The same things were measured in two ways. Each way mixes the same 12 hidden numbers, adds some noise and spreads widely along 7 directions of its own, which tell nothing about the thing.
In the rows, zero is written as 128.
Some things both ways: the first way, then the second way.
[104 100 140 250 115 141 151 140 154  89 163 133 113 145 130 134  97 155
 128 158 188 172 147 157 128 127  99  88 170  74 156]
[108  88  65 132 112  67 176  99 179 134 141 102 125  82 156 141 129 135
 104 107 103 128  99]

[129 116 136 133 119 113 130 141  63 134  79 151 145 119 107 150 141 136
 125  39 110 117 152 125 128 139 152 111  95 160  87]
[ 96 202 157 131 114 209 147 122  99 136  87 121 182  60 149 140 108 128
  42 167 156 116 118]

[119 176 124 177 148 128 129 120 164  95 158 134 129 122 135 141  97 120
 120 126 168 107 151 173 104 146  72 118 154 104 139]
[ 97 101  95 154 129 168  54 179 107 191  66 195 111 108 164 120 168 134
 127 103 140 159  89]

[138 134 112  96 132 116 139 137 124 107 109 164  98 138 140 102 124 120
 133  55 138 122  79 128 130 162 127 165 113 138 109]
[ 79 125 151 161 123 128  99 129 137 197 133 116 160  76 117 115 102  86
  67 112 137 133  84]

[134 145 148 161 105 124 116 106  70 101 123 145 117 131 133 106 111 159
 105  73 119 150 132 149 128 107  80 104 126 134 132]
[132 148 103 166 139 134 103 154 129 159 109 188 144  83 113 174 181 153
 144  83 125 108  73]

[116 158 149  70 144 154  86  99 116 121 155 134 113 125 180 113 155 114
  88  68 177 165  84 159 101 106 104 118 128  97 164]
[127 185  75  76 133  99 211 100 115  60  86  95 183  56 161 126 212 150
 191 127 112 104  78]

[ 54 130 127  94 118 115 101 188 121 159 126 158 176  82 119 130 141 154
 110  72 114  78 111 121 122 107 179 139 101  88 139]
[121 153 120 137 143 138 143 154 117 146  73 142 188  79 164 161 129 143
 130  79 117 126 110]

[177 181 150 211 122 133  72 191 124 100  84 172 146 116 145 143 117 168
 155 117 182 101 137 179 115 128  97  93 118 102 146]
[128 169 160 124 118 160 159 100  95 137  99 110 212  97 159 141  88 108
  97 139 125 117 124]

[ 95  90 111 140 123 120 189 144 178 135 135 136 124 165 101 106 107 137
 172  64 154 108  93 133 112 164 142 147 158 111  85]
[133 149 172 134 113 141 206 142 125 115 138  66 105 165  86 183  81  99
  94  89  89 111 170]

[131 103 158 174 133 161 111 142 117 116 110 118 114 123 134 144 108 166
 108 109 133 136 130 150 113  78 128  65 119 104 152]
[114 144 143 143 144 101 173 113 128 142 147 117 190  56 136 164 120  98
 155  27  83  75  87]

[145 170 139 152  66 116  80 136  81 125 114 133 138  97  67 153 125 174
 151  90 123 103 146 132 149 106 112 107 115 159 137]
[129 175 157 117 135 146 174 113 123  87 112 100 152 158 100 153 154 121
 113 145 147 125 122]

[121 117 100 147  74 111 162 164 157 162 180  92 128  97  49 137 123 145
 174 145 126 145 137 116 134 104 153 142 135 167  96]
[103 154 150 164 114 177 124 138 103 157 107 154 160  75 127 147 117  95
  88  86 126 108  83]

[ 74 107 134 162 122 110 128 154 137 123 191 142 161  80 103 155 139 128
 153 130 149 149 160 109 134 126 208 113 126  77 126]
[145 155  98 151 170 162 121 144 125 107  78 219 193  84 204 169 199 198
 165 102 146 115  85]

[125 167 145 163 150 127  71 111 103  91  94 206 126 142 152 127 129 124
 124  36 166 122 104 158 143 204 127 127 116  95 140]
[105 186 148 179 126 196 133 160 116 136  79 164 182  69 149 130 110 125
   6 163 167 130  76]

[157 153 125 141 151 134 117 160 152 115 143 156 126  87 129 122 144 129
 128 104 165 144 113 147 118 149 184 106  97 127 122]
[128  86 136 158  91 184  75 171 101 197 157  81  90 101 126 120 112 120
  66 199 128 134 149]

[124 127 137 146 107 104 107 149 101 157  93 144 158 124  69 156 109 174
 186  88 103 102 160 121 103 102 179 103 122 130  87]
[147 157 179 139 158 165 127 141  64 118  95 153 213 114 160 137 156 148
 159 144 132 123  94]

[119 118 155 152 149 144  86 143 130 122 108 161 122 142 128 138 123 134
 147  61 127 133  88 137 135 153 170 108 111  93 132]
[128 159 167 130 114 145 168 129 105  96 131  50 150 130 129 112 137  84
 120 141 123 123 142]

[115  92 159 216  95 139 110 130 157 111 160 113 112 134 104 154 118 165
 153 140 204 147 150 133 168 133 151 102 151  77 175]
[124 113 128 130 130  73 157 116 122 146 108 137 151  97 163 129  86 129
  71 156 125 105 110]

[121 153 107  82  90 106 119 172 131 144 141 139 126  93  58 152 149 122
 147 104 132 126 101  98 134 147 181 144 109 163 120]
[ 99  87 117 129 139 103 131  80 135 134 129 114 175  81 165  98 155 144
 114 133 137 149  70]

[ 81  98 123  94  85 121 116 152 101 183 147 114 143 101  71 159 143 130
 146  97 100 132 121  95 130  99 179 138 116 138 111]
[106 141 109  92 132 115 137 120 122 123  89  79 130 111 155  82 185 133
 148 163 142 155 115]

[ 79  90 122 132 114 118 155 131 119 127 137 144 127 146 115 123 120 124
 133  80 149 159 110 119 119 140 145 136 150 108 114]
[124 157 160 193 120 181 147 143 107 153  93 186 199  61 156 163  58 130
  27  93 122 106  87]

[196 139 129 189 126 153  83 148 150 112 124 167  85 123 127 123 131 136
 184 101 168 143  78 150 162 173 150 135 101 127 122]
[129  62 172 155 105 123  69 146  80 192 146 110 113 136 123 104 102  81
 106 157 127 127 127]

[103  83 171 154 143 144 135 123 118  98 192  95  92 136 146 158 138 116
 107 137 118 222 141 115 122  79 150  75 124  91 152]
[106  93 204 154  79 178 119  80  34 132 131 147 228  71 199 126  82  71
 124 112 121 108  99]

[112  96 134  96 127 132 185 119  96 146 126 146 114 167 108 115 114 116
 114  56  91 125  95 110  70 143 122  99 135 133  72]
[ 91  78 116 136 144  77 178  71 143 141 162 104 168  43 184 132 156 147
 162  63  87 125  54]

[152 180 147 204 128 143  65 144 149  85 152 167 125 102 120 121  95 149
 154 129 159 137  99 161 134 143 124  96 134  87 163]
[148 114 152 186 101 141 156 130 143 102 167  92 168 135 145 139 106  74
  77 132 132 120 121]

[ 55 118 160 142 113 115  95 171 137 126 143 120 152 107  95 174 161 153
 110  89 152 139 146 118 166 128 196 105 112  90 180]
[ 94 131 140 141 104 109 157 111 141 152 115 126 154  78 139 146  68 125
  51 127 127 118 120]

[142 172 139 131  82 139 103 161 155 123 174  99 109 107 108 124 143 144
 112 140 187 165  97 149 138 108  92 117 138 138 184]
[155 101 111 144 107 106 168 120 134 152 143 127 106 131 101 192  93 138
 118  81  72 100 134]

[159 170 147 114 101 137 132 108 139  89 184  75 102  97 100 144 136 136
 111 117 166 141 142 141 128  94  93  84 132 155 160]
[106 110 145  95 115 102 153  73 119 115 154  83 114 135 109 129 162  96
 164 121 125 111 122]

[113 108 123 138 137 144 136 129 175 105 188 105 122  94 156 131 130 125
 146 132 202 149 128 149 120  92 144 129 145  81 146]
[137 130 120 107 112 128 132 155 118 139  99 103 118 131 149 140 118 129
 130 153 127 118 175]

[165 147 136 149 129 117 153 105 131  60 122 121 102 154 124 133 115 143
 168  72 166 152 138 156 111 118  94 100 148 144 110]
[124  62 189 125 106 101  60  80  55 158 124 158 170 126 130 100 134 112
 179 130 139 125 109]

Other things, the second way, with their names:
Z_915: [134  91 127 132 125 117 142 111 149 160 156  83 111 154 154 135 104 120
 115 139 109 132 157]
Z_259: [155  29 180 121 122 118  75 120  46 131 115 135 158 202 162 123 140 110
 219 108 117 152 152]
Z_394: [117  82 136 170 126  37 134  71 171 176 164 155 197  80 135 134  69  88
  85  80 118  96  62]
Z_429: [140 109 110 143 105 138 144 168 136 130 135 115 121 145 115 191 123 116
 126 117 109 119 146]
Z_536: [ 88 117 109 159  78 124 115 135 112 157 116 156 170  12 175 122 105 119
  58 172 140 111  76]
Z_608: [142 144 120  99 143 105 197 164 131 120 107  65  89 159 112 167 153 173
 170 127  84 142 160]
Z_747: [146 100 134 157 126  90 130 103 137 181 135 155 115 128 133 153  97 145
 105 123 111 110 117]
Z_327: [ 83  69 155 139 127  99 129  86 119 171 128 146 164  92 154 118  96 109
 121  65 108 133  73]
Z_41: [114 115 151 166 124 129 129 122 129 156 151 131 163  96 132 137 107  93
  89 105 124 108  90]
Z_897: [127  99 154 164 115 129 137 132 136 154 154 138 120 169  90 193 105 117
 118  92 105 130 125]
Z_282: [132 181 174 152  94 174 174 143 122 105 150  63 180 125  83 137  86  50
  52 161 132 106 122]
Z_435: [ 89  62 165 140  80 170 123 128  87 171 109 108 140 118 157 136  67 106
  85 118 110 166 132]
Z_627: [122 103  85  78 121  97 167 120 142 133 136  64  85 127 152 149 162 156
 178 149  99 128 162]
Z_372: [103 156 167 126  91 182 149 114  71 113 114 104 173  73 105 118 130  81
  75 161 145 110  76]
Z_660: [108 153  92 128 103 127 188 109 175 112 107 114 148  99 146 164 115 142
  74 138 134 135 121]
Z_36: [ 87  60 183 155  81 134 109 107 120 175 161  87 122 162 108 104  69  56
  59 159 135 164 115]
Z_852: [100 129 122 134 120 109 145 116 151 144 143 129 123 105 108 163 151 141
 120 135 129 125  95]
Z_153: [115  90 155  99 112 116 139  72  96 119 132  93 163 134 142 124 163 134
 193 133 120 153 114]
Z_816: [153 147 136 145 111 171 172 146  92 106  82 145 150 132 149 201 107 174
  96 125 109 128 157]
Z_393: [123 175 163 112  86 159 143 104  62  95  80 112 192  94 131 112 140  77
 144 121 135 112 113]
Z_944: [157 103 136 123 135 122 120 121 113 121 141 125 130 172 123 169 178 141
 221  91 109 119 149]
Z_820: [106 192 116 114 167 162 166 131 143 122 119 104 139 130 104 166 202 138
 162  97 117 130  93]
Z_27: [133 121 140 106 109 113 226  97 150  77 157  55 133 173 106 188  94  98
 119  96  95 111 167]
Z_119: [143 107 149 184 112 134 117  98 132 134 164 153 188  97 145 153 121 104
 130  72 118 101 100]
Z_467: [143 134 123 147 133 129 136 130 102 142 110 149 178  79 155 147 136 154
 124 134 114 114  91]
Z_651: [135 148 129 159 105 202 102 189 115 173 116 113  93 129  88 155 119 119
  78 131 118 127 150]
Z_26: [138 137 127 176 137 151 103 149 110 143 127 179 200  70 164 145 155  98
 164  61 115  89  75]
Z_674: [134  62 144 149 126  83  83 131  83 192 106 171 148 120 152 133 105 127
 142 109 111 127 106]
Z_809: [126 174 153 128 108 134 123 104  80 139  78 143 189  66 140 110 121  87
 128  92 132  90 106]
Z_167: [119  81 101 131 122  84 137 130 135 187 142 135 106  90 153 167 132 173
 160 127  84 125 110]
Z_344: [148  65 138 164 131 109 123 151 147 184 154 155 112 143 121 199  84 176
 132  87  86 123 149]
Z_23: [118  80 138 130 113  97 115 133  77 160  79 161 175  84 166 149  87 131
 143  62  98 118 127]
Z_589: [130 127 102 126 139  75 169  99 181 107 152 104 142 114 140 147 171 116
 185  63 114 104 112]
Z_703: [107 117 120 142 154 116 158 124 149 156 123 150 149 109 143 171 129 157
 142  61  93 130  93]
Z_912: [ 91 117 138 145 121  88 144 131 163 181 141 124 142 105 131 170  65 125
  65 140 123 120 129]
Z_523: [115  83 124 165 105  75 194 105 178 118 173 118 178  58 162 199  84 166
  79 123 115 110 111]
Z_733: [110  82 111 103 126  63 151 126 148 165 141 103  97 151 112 176 123 127
 174  89  88 124 142]

Some of these things the first way, each followed by its name:
[ 54 114 146 149  98 102 136 181 120 136 170 128 165 110  87 162 149 165
 140 122 112 153 162 110 111  81 180  87 128  88 130] : Z_153
[133 140 145 122  90 121 117 104  91 119 165 111 100 126 107 136 142 142
 127 100 126 171 136 122 140  99 108 117 123 148 135] : Z_852
[137 153 144 151 132 138 108 139 153 112 135 123 113 131 145 137 125 150
 126 102 164 104 130 161 125 120  95 118 125 107 151] : Z_733
[109 137 122  90 112 134 107 100 141 104 191  95  97  96 141 115 123 140
 113 146 177 200 111 136 119  48 127 132 150 110 180] : Z_282
[ 72 132 156 185 148 132 109 167 173 100 158 151 135 139 146 161 134 141
 116 135 186 141 137 147 116 142 148  93 144  39 179] : Z_703
[116 164 155 211 128 110 132 164 170  78 135 150 139 154 122 127 100 166
 141 109 176 115 142 164 123 155  96  96 155  83 154] : Z_816
[147 145 136 180 161 116 115 133 165 114 126 145 117 145 121 136 134 131
 168  75 163 159 135 159 144 183 170 130 116 130 106] : Z_536
[ 96  94 145 125  88 140 143 126 114 113 174  74 121 107 125 127 125 148
 112 114 157 179 127 130 129  47 109 103 149 115 162] : Z_809
[ 98 131 145 189 143 123 136 100 112  79 122 166 113 175 149 133 103 137
 117  79 150 145 138 156 111 155  84 102 157  85 132] : Z_36
[175 159 120 196 134 109 171 144 190  88 128 149 122 162 121  98  81 158
 194 119 206 121 131 174  85 155  95 118 174 115  95] : Z_467
[ 92  76 148 144 105 119 167 140 125 168 173 106 127 153 104 131 133 145
 143 116 119 168 146 109 109 105 156 114 137 108  99] : Z_167
[ 85  71 134 202 127 138 124 147 101 123 101 164 127 139 129 150 130 145
 133  73 134 144 130 135 146 142 159 112 119  95 118] : Z_27
[181 121 135 127 124 167  91  87  72 123 133 102  75 111 142 135  99 113
 120 125 104 191 110 140 113  57  90 108 118 163 127] : Z_26
[131 153 106 137 110 107 126 150 100 139 100 176 145 130 113 122 134 119
 163  45 139 111 109 145 128 178 111 165 120 154  78] : Z_660
[ 99 127 126 178 129 106 168 142 161  85 163 157 147 120 114 111 115 172
 163  99 163 130 145 144 104 122 159  97 148  82 108] : Z_523
[ 96  77 160 215 116 137 100 162 139 113 144 161 106 152 142 133 135 155
 150 110 160 168 107 125 174 151 166 126 123  54 159] : Z_674
[110 139 123  80  97 124 128 139 133 184 122 114 141 141  84 129 114 152
 156  80 119  84 105 132  82  99 116 133 144 137 100] : Z_608
[ 70 126 147 155 115 134  94 166 125 140 128 132 146 114  88 192 148 145
 114 108 134 126 143 127 129 125 165  85 119 100 158] : Z_327
